The same things were measured in two ways. Each way mixes the same 9 hidden numbers, adds some noise and spreads widely along 5 directions of its own, which tell nothing about the thing.
(in the rows, 128 means zero)
Some things both ways: the first way, then the second way.
[139  64 125 132 185 150 164 152  85 138 114 151  94  89 190  84 140 171]
[164 163  22 165 120 207 178  83 134 149 106 164 174 139 110 155 122 147
 130 121]

[142  90 148 126 134 119 186 183 121 161 127 156 109 127 109 159 142 185]
[155 104 134 140 112 111 109 113 157 155 122  95 135 164 100 138 122 132
 166  86]

[128 155 176  65 142 155 139 123 136  82 199  96 155 217 129 184 134 128]
[107 140 180 109 140  70 132 115 133 187  96  53  86 196 101 151 172 129
 145 113]

[109 166 105 149 116  74  47  94 134  71 134 101  80 168 117 131 147 111]
[113 137 115 144 145 116 147 128 122 113  94 169 145  81 135 137  99 110
 114 148]

[120  68 107 148 110 150  67 151 110  70 147 174 158 123 133 132 187 139]
[106 110 116 181 127 122 109 161 127 135 158 142 155 131 163 112  93 144
 160 118]

[131  89 133 136  96 148  77 163  90  93 101 129 166 122 194 143 132 123]
[ 95 114 137 133 170 152 137 141 120 142 148 122 107 139 131 133  95 131
 126 136]

[167  97 162 122 134 188 184 196 115 164 127 115 145 123 124 155 112 171]
[121 123 124  84 139 100 135  91 177 144 139 123 157 150 113 103 109 151
 147 132]

[131  69 143 124 116 126 152 111  87 173 104 119 101  93 182 133 131 171]
[161 155  66 168 124 185 125 153 135 167 102  87 141 160 100 158 101 104
 118  83]

[ 75 114 117 178 168 112 125 132 176 148 109 169 113  91 111 125 121 100]
[ 85 123  97 153 135 101 166 124 138 116 153 151 144 138 171 136 132 148
 151 157]

[159 185 189 115 148 150 139 109 144 168 103  69 152 140 111 201  64  97]
[ 96 124 174 127 139 129  63 108 129 106 173 136  96 116 144  74 104 151
 105 134]

[140 177  99 165 136  43 125 144 159 160  69 151  64 100  50 130 142 133]
[147 117 150  97 139 101 109 130 143 135  93 114 111 122 104 109 107 113
 135 125]

[109 160 100 164 161  41  97 167 160 110 140 113 143 139 101 126 143  92]
[149 163  77  76 147 194 115 162 180 137 117 124 176 138 113  95  67  73
  65 122]

[168  83 119  87 116 176 106 106  85 108 142 119  96 144 162 123 176 185]
[111 150 126 148 126  59 141 146 133 118  99 152 112 109 146 114 122 123
 142 138]

[108 139 118 117 163 109 143 165 151  99 201 106 162 163 110 135 167 126]
[144 122 119 137 115 130 123 153 145 115 138 167 132 110 169 100 135 107
 124 157]

[133  61 134 163 121 108  73 194 105 120  77 154 167 133 169 175 102 111]
[138 137 165 106 112 122 170 152 131 140 123  86  88  99 124 152 146 107
 116 127]

[132 131  95 151 130 109 110 137 132 122  98 166  85 107  86  96 146 131]
[151 109  99 152  98 163  96 121 125 122 128 135 168 124 131 113 103 140
 154 100]

[120 112 144 146 120 107 182 148 126 174 146  89 137  84 151 115 134 156]
[148 132 114 118  95 161 140 179 106 134  97 102 140 113 141 130 127  98
 135 114]

[144 200 111 155 182  74  87 149 170 118 120 102 147 146  53 165 124  77]
[173 155 127  97 103 153 123 141 131 147 116 113 115  89 115  86 126 129
 106 139]

[159  86 128 126 208 123 125 163 121  96 158 167 154  95 166  92 189 150]
[135 201 133 104  76 118 155 185  89 153  83  73  93 107 144 108 169 124
 117 124]

[156  87 137 123  83 145  87 147 115 133 115 145 194 131  98 201 144 124]
[130  86 133 168 122 140  92 161 127 168 136  63 122 215 106 142  97 146
 197  38]

[125  87 149 132 197 149 153 199 131 101 149 162 150 126 175 119 143 142]
[123 144  99 150 123 152 117 101 139 106 178 177 133  76 168  86 119 151
 100 193]

[134 166 113 145 134 102  39  88 126 110  86 104 118 159  96 168  99  70]
[146 167 156 111 105 132 147 148 123 167  94  72  99 124 102 141 150 113
 115  96]

[167  91 176 130 183 154 170 178  83 124 159 101 167 129 153 163 133 170]
[126 164 190  83 126  96 156 135 156 162 102 130 108 129 118 112 157 118
 110 111]

[148 149 121 112 165  73 131 124 160 123 145 174 114 127  75 115 169 127]
[ 83 108 178 135 119  88  41 170 139  60 132 167 113 150 184  72 114 102
 121  98]

[109  35 132 206 157 108 128 134  93 136 102 219 145  39 123 103 136 131]
[ 87 152 155 129 146 144  99 161 170 143 130 173 189 169 163 100 121  86
  84  96]

Other things, the second way, with their names:
(615): [105  89 121 185 128 123 113 135 138  97 170 207 162 100 201 112 126 121
 134 179]
(6): [170  92 120 201  79 178  94 113 102 159 118  94 148 157 126 176 171 125
 162  95]
(35): [135 128 108 102 146 127 188 103 174 127 129 152 118 153 120 143 128 130
 138 130]
(684): [115 129  95 191 118 110 146 142 116  85 110 207 114 118 191 133 161 117
 138 163]
(393): [148  73 132 191  83 170  72 130 119 114 139 145 170 145 152 139 130 126
 165  77]
(150): [147 152 169 144 111  92 163 152 128 139 102 139  62  98 140 136 173 118
 126 134]
(729): [166 148  94 166  86 144 127 110  91 127  97 124 104  92 126 135 149 146
 142 137]
(709): [151  94 106 187  91 152  92 116  96 115 136 145 134 119 164 125 155 145
 160 148]
(282): [134  94 147 180  97 155 121  95 118 120 163 155 100 157 161 139 183 167
 167 120]
(197): [119 121 121 108 136 144 149 135 121 109 106 173 136 118 154 118 128 116
 126 152]
(723): [168 104 110 139 116 160 116  71 130 136 118 147 146 108 116 130 141 136
 134 163]
(107): [163 131 100 138  90 149  86 149 149 126 126  75 144 130 126 131 117  88
 116 113]
(404): [166 136 113 121 130 182 140 113 139 160 115 133 125 140 108 129 135 128
 118 129]
(459): [129 153 115 154 108 109 124 104 153 140 112 131 143 159 130 136 154 131
 133 109]
(140): [128 145 108 139 127 170 108 179 132 142 143 115 137 138 155 108 111 102
 100 133]
(664): [149  99 137 152 120 198 107 119 107 143 128  89 116 143 111 166 133 113
 126 107]
(173): [ 81 102 215 112 143 122 152 111 129 124 116 151 116 160 143 161 170 111
 125  99]
(607): [155 146 146 101 146 137 150 130 108 200  56  80 122 128  76 151 137 104
 116 133]
(392): [ 83 119 144 116 172 119 143  79 139 121 122 179 131 152 144 130 144 128
 114 167]
(410): [163 136  69 127 154 183 138 137 141 124  97 173 127 118 124 120 100  93
 101 160]
(650): [155 160 131 140 114 136 114 116 150 171  97 108 143 136  96 139 130 108
 108  95]
(683): [114 157 148  64 123  67 164 142 153 154  79  98 167 112 135 127 147  82
 109 161]
(438): [ 71 107 124 118 138 111 177 135  99  89 114 152 116 159 155 138 116 164
 186 100]
(533): [127 131 102 151 149 155 127 146 156 174 133 156 174 169 137 114 107 123
 129 116]
(353): [180 163  83  87 102 144 139 114 148 150 104  84 120 116 113 115 151 112
 106 177]
(456): [143 150 113 114  92  94  89 143 134 133 108  58 140  98 120 111 107 109
 119 136]
(179): [115 141 109 197 108 154  78 149 123  92 133 170 161  91 158 115  83 114
 108  95]
(338): [117 130 118 118 129 108 172 130 139 106 101 142 103 144 129 144 122 129
 154  99]
(586): [177 107 124 176 105 160  74 118 124 157 144 118 149  80 124 116 116 124
 124 152]
(601): [144 129 119 137 182 163 121 131 169 179  97 150 153 165  92 145  96  84
  99 115]
(521): [150 155 153 170 105 143  63 172 104 170 132  88 118  84 137  99 123 109
  91 141]
(19): [161 149 108 149  61 138 174 132  72 148  78 101 129  91 144 159 197 135
 155 143]
(445): [102 120 177  87 126  89 126 103 140  99 129 132  96 136 150 112 161 128
 125 145]
(540): [ 78 133 151 146 104  98  77 171 166  96 185 134 176 100 178  82  71 117
 111  99]
(109): [121 202 158  45 107  98 144 168 189 168 108  64 138 172 109  98 128  98
  92  72]
(215): [150 120  74 124 123 197 151 102 130 139 143 116 171 104 106 140  82 145
 132 126]
(479): [ 97 104 146 101 172 124 123 151 164 136 149 150 145 156 134  93  72 128
 137 113]
(153): [109 151 125 105 151 130 130 151 136 119  85 131 125 143 125 132 107  86
 100 115]
(22): [150 157 126 111  95 155 129 160 150 150 124  96 145 135 124 118 124 111
 114  87]
(717): [140 210  87 107 102 130 145 140 121 189  79  45 132 156 106 133 159 117
 104 128]
(122): [136 146  79 128 143 173  89 141 131 118 133 111 126 120 114  95  59 125
 105 126]
(436): [173 161  80 114  89 163 164 123  85 149  69  45  94 125  97 172 167 119
 131 138]
(272): [173 147  90 121 129 173 104 125 143 128 125 150 119  99 117  82  95 126
 100 150]
(573): [ 95 109 160 154 146 108 129  83 102 124 126 171 100 132 139 123 139 172
 155 140]
(534): [121 144 111 164 171 126 101 126 150 144 127 196 153 113 144  89  95 116
  96 167]
(564): [ 75 140 145 133 135 120 145 145 102 139 125 133 142 135 168 127 147 130
 125 144]
(560): [ 88 153 115  94 196 138  81 160 146 151 120 109 147 146 112  83  40  97
  78 139]
(147): [105 134 140 113  97 118 124 129 119  95 139 123 126 100 173 113 151 120
 119 155]
(606): [191 154  94 140  73 162 201 130 101 171  75  69 109 120  88 189 166 140
 166  88]
(626): [ 99 134 168 106 168 114 103 115 144 146 121 133 134 125 119 111 107 108
  90 147]
(696): [111 127 129 149 131 115 154 107  87 123 104 117  92 100 133 163 144 139
 138 161]
(542): [172 140  39 160 105 169  89 146 109 146 113  63 144 126 107 125  82 127
 141 128]
(535): [122 127 161 155 133 121  84 174 140 147 132 145 131 138 168 101 142  86
 102 152]
(164): [141  75 158 117 108 131 157 109  87 131 118  83  96 103 129 164 165 138
 170 159]
(608): [136 100 179 126  92 116  82 149 135 143 143  74 144 122 133 120 124 117
 143  97]
(171): [119 153 151  97 130 105 157 140 110 111  65 159  95 100 150 128 169  86
  98 169]
(18): [137 129 124 125  88 157 105 156 134  72 167 136 106 102 180  94 131 117
 110 138]
(721): [115 118 166 144 116  95 166 126 113 136 111 157 113 110 145 130 154 152
 163 123]
(395): [ 86 109 136 128 135 142 144 134 137  97 158 143 137 133 155 139 101 128
 135 104]
(507): [135 127 154 154 119 144 104 120  90 124 106 135 100  83 133 131 145 120
 109 151]
(503): [140 162 142 135 114 114 150 109 125 181  88 101 134 116 113 154 174 112
 108 149]
(90): [ 92  81 154 157 158 130 171 134  93  94 125 196  81 125 162 147 129 145
 167 135]
(139): [115 159 118 156 124 112 113 155 138 135  96 114 150 135 144 148 128  79
  97 127]

Some of these things the first way, each followed by its name:
[171  69 131 132 126 157  69 184  88 105  99 152 213 137 138 170 113 101] : (404)
[146 114 134 175  77 108  81 102 118 170  46 140 128  54 125 145 109 114] : (560)
[132 112 183 145 151 109 198 178 119 174 144  82 176  84 176 164 131 162] : (90)
[ 85 158 115 150 159 107  96 123 145  71 199  97 169 161  80 154 170  99] : (533)
[110 140 150 115  96 136 158 154 122 103 174 100 116 172 122 138 136 160] : (608)
[101 142 149 106  96 111 124 140 114 100 131 107 132 174 167 140 103 112] : (664)
[110  77 102 194 103 114 106 139 133 149  76 200  87  70  96  88 117 127] : (683)
[137 127 157  89 123 155 152 182 119  90 176 113 149 194 135 142 127 147] : (723)
[116  50 170 146 117 129 135 151 123 135 171 167 229 109 119 183 138 122] : (535)
[166 117 125  93 151 135  98 167 112 100 153  95 149 177 157 153 151 141] : (338)
[150  72 108 131 135 120  41 142  78  50 108 199 112 166 130 134 157 133] : (650)
[120 184 120 139 120 130 134 127 127 129 139  52 125 128 105 139 139 131] : (479)
[ 94 146 142 122 132 128 163 100 135 155 157  67 139 115 149 130 123 121] : (140)
[149  75 133 100 142 201  97 151  98 106 102 182 186 146 135 148 101  94] : (282)
[110 188 137  93 132 159  91  94 133  68 155  88 132 197 126 130 104  80] : (392)
[ 92 156 153  97 135 142 125  93 117  66 200  82 105 207 145 137 129 132] : (503)
[158 151 130 125 127 166 137  98 127 182  88  77 115  78 141 112 105 125] : (438)
[131 170  90 145 125 142  23  85 121  72 108 108 120 162  71 147 130  78] : (721)
[129 204 164 159 166 106 120  80 176 169  93 101 130 115  52 193  77  72] : (573)
[127 130 109 187 133  91 106 128 151 176  62 150 136  60  85 120  96  82] : (197)
[104 105 144 170 131  87 123 112 125 127 117 169 116  86 121 140 147 136] : (521)
[137 168 134  86 185 105 119 136 152  75 187 111 116 194 125 136 167 132] : (729)
[ 93 151 115 169 155  74  77 159 158  85 122 133 131 151 128 137 123  83] : (395)
[ 86  87 135 118 112 119 169 130 113 116 136 193  89 133 137  98 137 153] : (6)
[152  86 138 108 133 119 167 180  97 150 146 100 160 111 183 127 155 169] : (410)
[ 86 140 107 121  92 111  76  25 126 115 119 122  51 152 125 112 121 107] : (139)
[134 134 133 115 151 121 120 139 115 124 144  69 124 169 150 158 124 133] : (606)
[132 122 155  89 163 167 150  87 127 130 162 108 116 137 164 117 128 137] : (717)
[115 133 111 146  59 135  97 148 134 144  45 153 109 115 121 116  77  94] : (164)
[123 154 113 107 177 102 132 178 175 110 146 142 133 173 104 123 131 102] : (353)
[124 159 102 126 103  85  75 103 179 140 107 137 107 139  83 147 140  99] : (542)
